The first 6 rows are patterns. Each new row is the sum of 2 different patterns, raised or lowered, with some noise. Before adding, each is slid sideways (what falls off one end comes back at the other) and multiplied by a number that may be negative. Names go in the order of the patterns.
(in the rows, 128 means zero)
Some rows, each with the names of its patterns after it:
[139  77 116 112  90 132 119 113 168 113 166 122 114 128  78 137 145 135
 154  88 110 144 137 136 162 131 128 144 124 147 106 148 143 147 124 120
 110  79 122 116 104] -> A
[142 136  91 134 148 144 129 128 125 114 146  99 154 121 125 128 114 135
 146 119 171 103 110 161 138 141 124  98 127 128 124 122 137 118 128 115
 121  90 120 142 157] -> F
[148 106 125 152 120 112 138 132 141 124  97 133 174 129 124 122 118 116
 155 125 131 117 147 151 160  91 116 142 124 148 172 118 130 153 133 154
 105  97 147  81 168] -> M
[137 139 150 141 123 131 123 115 150 130 102  98 141 133 114 139 130 125
 144 158 139 128 144 130 155 121 127 125 125 114 111 141 138 134 145 135
 116 129 175  79 131] -> G
[133 109 114 126 158 116 147 121 152 130 126 113 125 135  95 111 129 125
 173 139 144 145 148 149 134 101 109 122 137 116 130 121 134 112 147 141
 115 127 119 134 124] -> B
[129 111  92 147 109 123 112 131 164 105 138 145 117 135  98 121 119 126
 102 140 151 144 102 127 131 100 109 119 163 133 130 149 107 126 100 127
 120 136 148 138 101] -> Q

New rows. What belongs after each?
[ 83  82 112 103 158 120  90 106 110 104 101 112 120 110 126  74 108 138
 118 116 121 139 109 143 127 108 140 138 144 167  82 111 136  84 141 124
 109 125 133 152 129] -> A M
[131 155 129 144 103 150 138 108 124 129 137 184 139 177 134 141 176 148
 122 118 112 145 127 135 126 146 117 151 138 121 110 123 151 152 149 127
 100 139 172 138 153] -> F B
[ 77 124 127 102  92 103  90  98 111 109  98 133  77 100  75  60 107 107
  86 146  89 145  92 109 118  54 116 116 120 129  76  79 112 114 137 131
 126 103 139 107 123] -> A B
[114 155 136 134 138 134 122 139 128 126 175  84 155 128 132 139 149 139
 153 169 131 162 154 106 150 155 152 154 141 144 145 118 172 115 141 159
 137 195 124 122 128] -> A G
[109  99  99 130 111  76 164 135 109  92  70  90 112 135 112 110  79 110
 137 143 109  95 147  83 114 117  98  93  98 101 102  81 102 132  89 108
 107 127 150 100 103] -> F G
[145 114 132 112 103 116  69 152 144  97 126 115 113 146 162  79 127 132
 123 148 132 126 129 149 117 127  96  87  88 162 120  91 116 121 117 136
 157 116 145 113 129] -> F G
[127 115 158 141 129 181 138 151 115 133 131 194 122  98 108 160 139 136
 174 136 170  82 139 137 117 168 132 144 147 104 152 135 100 152 125 154
 196 120 155 145 155] -> F Q
[ 80  57  98  82  81 129  63  53 141  73 103  91  74 133  99 140 109 109
  88  62 143 152 103 126  86  83 120 120 101 111 101 109 107 105 101  96
 128 124 128 120 119] -> A G
[147 164 152 145 146 157 148 135 132 140 151 125 167 137 145 121 150 143
 124 180 156 161 145 115 129 117 123 146 127 149 185 141 159 137 160 138
 123 153 146 117 141] -> B Q
[164 120  95 129 118 146 126 170 140 157 154 118 203 158 144 167  90 130
 131  86 127  85 133 169 151 178 118 130 126 120 159 161 103 114 139 107
 139 127 124 131 136] -> A B
[151 190 146 147 145 164 166 177 180 153 197 172 161 135 119 170 179 165
 156 117 168 210 199 174 159 176 152 190 136 204 143 154 180 155 182 177
 163 201 163 164 199] -> F B
[109 107 116 134 108 102 134 156 155 132 101 144 161 137 124 138 108 111
 161 129 140 117 148 144 171 115 125 116 137 129 170 103 131 150 147 152
 107 135 159  94 163] -> M B
[ 75  97 102  54 113 127  45  56  61 116 116  87 114 109 101  45  93  87
  79 114 125 121  74  65  66  62 113 106  67  87 120  69 108 103  85 114
  29 116  81  71 111] -> F Q
[140 125 126 160 104 125 160 119 111  76 133 122 113 115 138 144 153 129
 136 129 116 114 143 151 130 127 142  98 111 114 132 124 148 149 124 105
 167  72 100 152 121] -> G Q
[159 168 119 117  79 143 149 143 169  86 151 124 150 144 164 152 128 129
 140 110 142 170 116 142 119 132 149  96 131 131 122 137 104 125 135 110
 177 137 108 141 110] -> A F
[156 153 142 128 147 147 147 187 167 191 166 139 172 160 132 143 156 142
 144 155 156 145 121 148 192 150 143 147 144 118 165 134 121 147 162 159
 194 133 210 125 136] -> M B
[ 91 167 165 126 147 175 123 132 172 172 146 138 131 141 179 149 131 118
 130 136 155 142 128 141 159 166 174 127 148 146 135 157 169 131 157 165
 113 204 126 115 153] -> M G
[153 162 124 119  94 160 130 136 165  98 156 107  93 135  88 137 125 102
 171  70 129 130  65 143 121 109 141 113  89 121 126  97 131 103 149 108
 144 111 109  97 121] -> A F
[170 148 150 137 154 143 130 133 180 149 132 170 194 116 114 145 150 141
 171 142 172 140 142 152 126 118 145 152 163 167 135 163 146 168 162 119
 163 147 129 172 132] -> G Q
[ 89 145 126  77 102 136 122 156 153 102 140 129 127 125  86 150 116 133
 135 103 125 116 122 149 140  94  85 104 143 121 127 133 158 108  93 117
 117 111 133 107 150] -> F Q
[171 146 177 147 103 122 159 149 132 165 140 145 150 166 125 140 173 175
 181 149 116 151 163 152 135 159 154 141 177 128 160 142 183 109 138 162
 172 158 194 123 135] -> F G
[ 94  94  92 100 152  60 100 132  92 119  65  98  89 117  90 115  97 129
  58 107  82  71  86 107 140 101 135 139  80 102  32  90  78  92 103  92
  70 127 103  72 112] -> B Q
[138 120 141 149 103 127 145  96 119 114 144 166 121 187 146 132 105  92
 140 130 156 156 128 122 153 135 123 153 159 134 160 162 133 135 154 159
 147 103 147 113  83] -> A Q
[135 157 115 140 159 152 188 124 124 165  96 197 159 133 160 150 136 135
 114 148 120 137 123 138 202 130 122 127 111 156 167 124 131 124 125 150
 158 100 129 132 149] -> A M
[137 109 112 111 128 111 106 105 111 160 129 141 144 106  89  92 113  88
 104  83 127 147 132 184  95  98 154 126 111 127 153  99 108 125 128 159
 113  89 119 145 143] -> M B
[127 107 158 165 156 183 126 121 155 152 144 174 159 148 126 182 164 120
 159 144 156 147 138 135 112 125 135 147 182  91 133 143 103 151 143 121
 161 126 184 130 133] -> A G
[122 145 142 103 157 158 116 130 118 145 154 136  85 122 137 166 133 161
 109 157 134 140 110 115 117 133 129 125 134 158 111 158 148 133 149 121
 130 142 115 179  95] -> M B
[124 125 142 156  83 169 137 113 131  82 132 141 139 125 128  85  74 142
 139  88 129  87 102 107  90 112  88  98 163  94 159  93 117 125  77 135
 152 148 137  77 102] -> A G
[151 170 134 132 176 145 175 159 120 150 141 153 143 159 128 137 139 168
 113 160 155 189 162 152 113 151 169 135 137 151 146 177 171 144 182 160
 164 155 119 141 158] -> F B
[168 177 155 161 115 154 151 129 131 132 137 175 180 160 112 200 151 156
 142 154 127 146 165 161 173 133 157 168 195 161 154 135 158 136 163 119
 131 149 169 147 146] -> G B
[109 165 123 139 134 160 145 106 117 117  88 102 122 144 107 142  72  94
 101 118 128 133 146 140 130 163 137 112  91 104 124 123 142 141 119 116
 148 135 158 145 106] -> A Q
[133 105 140  88 100 147 140 109 109 137 101  91 127 111 145 106  86 149
 108 134 143 124 106 101 114 124 105  84 103 170 144  91 124 108  65 118
 114 128 121 103 156] -> M Q
[143 174 179 146 152 159 104 164 168 157 168 154 130 164 116 156 161 145
 121 106 164 166 126 194 128 127 188 183 168 142 137 147 172 135 141 150
 135 133 118 152 123] -> F G
[133 105 103 120 147 115  61  73  86 100 117 100  75  95 102  93  98  90
  56 133 102  92  99  84  39  96  94 104  82  92 114 151  82 142  47  76
 127  70  61 109 112] -> M B
[106 166 139  79 101 130 122  97 129 115 135 101 117 135 140 119 107 122
 109 114 120 102 119 140 121 155 136 117 113 127 102 132 156  80 106 139
 122 182 114 112 148] -> M B
[109 124 137  95 123  92 116 138  22 124  98  93 128 104 124 109 103  91
 143  91  53  58 136 106  84 136 118 105  79 120 108  79 133 103 149  93
 106  88  78  79 110] -> G Q
[ 67  80 110  73  76  69 106 140 143 156 103 130 125 105 146 134 102 128
 118 117 131  67 126  71 132 133 111 122 110  74 109  61 141 126 109 103
  94 112 123 106  98] -> A B
[133 131 187 205 149 159 162 139 168 159 118 142 132 182 127 143 131 161
 147 186 208 148 164 168 149 198 169 152 176 148 186 159 133 162 140 161
 164 141 196 152 112] -> A B
[140 120 122 128 135 168  98 130 147 152 131 128 125 149 136 112 131 151
 155  84 119 139 111 161 139 179 155 156 170 123 110  95 130 138 133 154
 137 119 123 139 117] -> B Q
[166 145 156 165 141 141 165 152 139 115 155 141 142 148 168 153 138 174
 154 174 133 105 130 166 143 137 174 152 152 106 135 117 121 171 166 178
 151 126 142 141 147] -> F Q
[137 127 123 139 119 141 127 113 159 141 110 172 134 162 132 110 118 129
 134  99 124 126 130 164 137 121 143 160 171 147 114  91 130 155 134 135
 126 134 110 161 125] -> F B
[134 118 113 112 117 145  75 125 150 140 140 107  90 122 139 117 133 143
 135  93 137 103 123 105 114 151 117 131 153 101 156  82 108 145 138 149
 128  80 124 112  94] -> F Q
[153 112 103 108  82 105 152 119 139  79  90 137 139 119 179 103 105 156
 122 143  94 115 130 134 110 105 106  64 111  97  89 101  65 116 122  90
 126  83 108 169 113] -> A F
[141 102 153 118 150 120 168 143 132 109 117 153 182 126 116  81 123 120
 123 129 100 157 130 155 140 125 155 124 122 139 105 140 141 112 126 129
 133 164 131 149 149] -> F B
[136 111 162 192 146 113 133 131 116 177 138 160 132 161 155 154 101 148
 151 148 182 164 144 146 171 143 139 136 108 145 105 169 178 126 144 161
 149 119 132 133 168] -> M Q
[101 111 116 157 141 121 145 154 111 112 138 106 103 141 135 177 132 137
 126 113 114 163 129 154 168 135 153 125 126 118  90 177 116 100 128 123
 159 139 148 120 175] -> F Q
[125 113  64  89 118  64 119 102 102 113 109  86 104  92  95 115 123  83
  65  83  90  80 129  93  79  93 115 104  96 115  85 134  72 102  95  93
  97  79  90 108  69] -> F G
[113 110  96 123  49 115  75 122 118  98 175 111  89 100  45 129 106  77
  80  80  69 123 120  95  99  98 121  93  86 100  91 102 131 146 117 109
 128  91 164 127 120] -> A B
[145 149 110 176 144 140 108 121 138 133 145 170 137 122 166 137 129 125
 131 134 149 159 115 156 130 146 123 103 124 121 133 165 139 163 111 146
 153 167 127 117 121] -> F Q
[135 174 108 151 148 119 151 143 114 150 131 142 155 141 104  92 139 157
 120 155 161 118 162 165 154 131 124 152 150 114 139 126 152 125 124 147
 160 130 132 129 141] -> G Q
[121 148 133 190  79 103 153 116 102 132 121  88 109 114 111 148  93  93
 123 130 131 145 149  89 117 116 115 101 116  97 108 181 110 118  97  66
 119 126 101 125 115] -> M G
[ 96  88  95  96  64  98  43  86 131  39 123  81  76  93  70 108  99  64
  63  94  56  57  57  79  87  54 108  66  65  78 108  96  95 131  89 112
  93  71 119  87  83] -> A G
[107 137 130 146 126 139 131 128 101 138 132 132 134 128 116 108 145 135
 108 105  85 169 153 107 165  90  73 162 133 115 119  81 150 157 106 169
  96 101 148 122  99] -> F M
[147 152 146 197 133 149 161 145 183 131 129 148 106 151 144 129 143 139
 163 175 132 144 194 101 140 161 154 176 162 171 153 126 106 154 139 149
 110 140 136 131 155] -> F G
[154 183 120 156 172 136 162 113 119 156 102 161 147 118 159 153 147 121
 168 145 150 125 111 150 157 129 139 133 165 138 175 150 157 146 163 141
 156 105 137 144 139] -> M B
[118 111  85 125 168  95 140 122 130 140 106 129 137 147  95 135 149 131
 100 143 134  60 162 120 158 127 113 141 117 127 110 144 104 138 179 171
  94 127 130  85 150] -> G Q
[139  85 134 131  99 150 153 155 112 165 148 116 150 111 140 125 114 116
 181 160 150 107 129 130 129 117 131 164 155 155 181  91 126 119 134 145
 176 150 148 128 142] -> M Q
[148 194 159 148 152 147 160 127 158 169 149 133 145 128 102 134 134 118
 167 105 135 109 115 134 140 115 180 131 190 140 126 165 107 152 163 121
 162  94 116 145 139] -> A B
[152 127 130 125 113 148 124 135 171 139 176 171 136 124  71 133 144 180
 153  88 108 149 145 149 178 124 169 127 143 156 121 167 142 134 145  91
 149 116 102 120 108] -> A F
[164 122 161 155 143 138 130 136 140 114 180 178 130 162 155 158 195 159
 156 202 125 127 138 125 157  99 173 170 148 155 126 123 114 134 180 184
 127 138 123  86 127] -> A Q
[110 125 111 141  79 102 111 109 118 164 108 128 120 129 131  93 116 121
 134  84  93  99  72 142 113 106 135  88 119 105  62 103 101 108 135 103
 137 114  90 128  83] -> A B
[143 146 103 127 138 146 136 149 148 175 142 159 139 132 149  89 165 181
 167 151 115 136 142 144 150 204 156 151 179 131 165 110 165 157 174 161
 149 115 109 132 113] -> A Q
[ 83 118 108  41 140  59 111 109 113 189  80 102 119  75 151 100  90  94
 100  54 115 131 110  91  92 133  67  80  84 144 122 129 172  98 119 105
  99 150 128 143 153] -> A Q
[133 152 145 164 197 135 142 130 167 163 165 182 126 141 161 124 164 153
  96 180 155 149 188 139 116 170 160 125 162 133 191 192 176 206 107 109
 163 153 169 158 152] -> F M
[120 113  73 114  92  77 117 117 104  91  80 117 114  87 150  76  51 164
 105  80 102  99  88 107  94 114 140  83  73 128 135  99 109 126  77 107
 108 100  67  79  82] -> M G
[166 163 158 135 134 136 150 140 131 131 132 182 153 161 165 129 113 123
 139 114 130 110 153 172 152 202 119 122 176 150 131 150 174 124 134 147
 153 182 139 112 144] -> M B
[131 156  90 134 139 127 142 177 109 111 133 146 143 101 117 152  91 132
 135 104 107 157 117 130 132 132 128 108  93 146 160 137 146 106 128 116
 156 119 101 131 132] -> M Q
[145 161 159 146 142 189 186 136 152 158 154 152 162 131 125 146 180 136
 171 132 179 157 156 146 162 172 122 136 152 142 186 173 168 137 205 170
 155 126 125 142 165] -> G B
[126 127 127 114 136 139 124 105  88 131  96 142 107 128 145 119 152 165
  83 119 110 114 133 157  93 136 163 141 124 104  99 115  68 148 171 109
 123 162  99 109 107] -> M Q
[114  82 117  98  85  82  54  88  88 106 103  40  53 105  95  81 117  88
  83 107 104 106  69 111  97 117  77  80  72  52  71  65  80  99  55  90
  80  52  89 112  42] -> A G
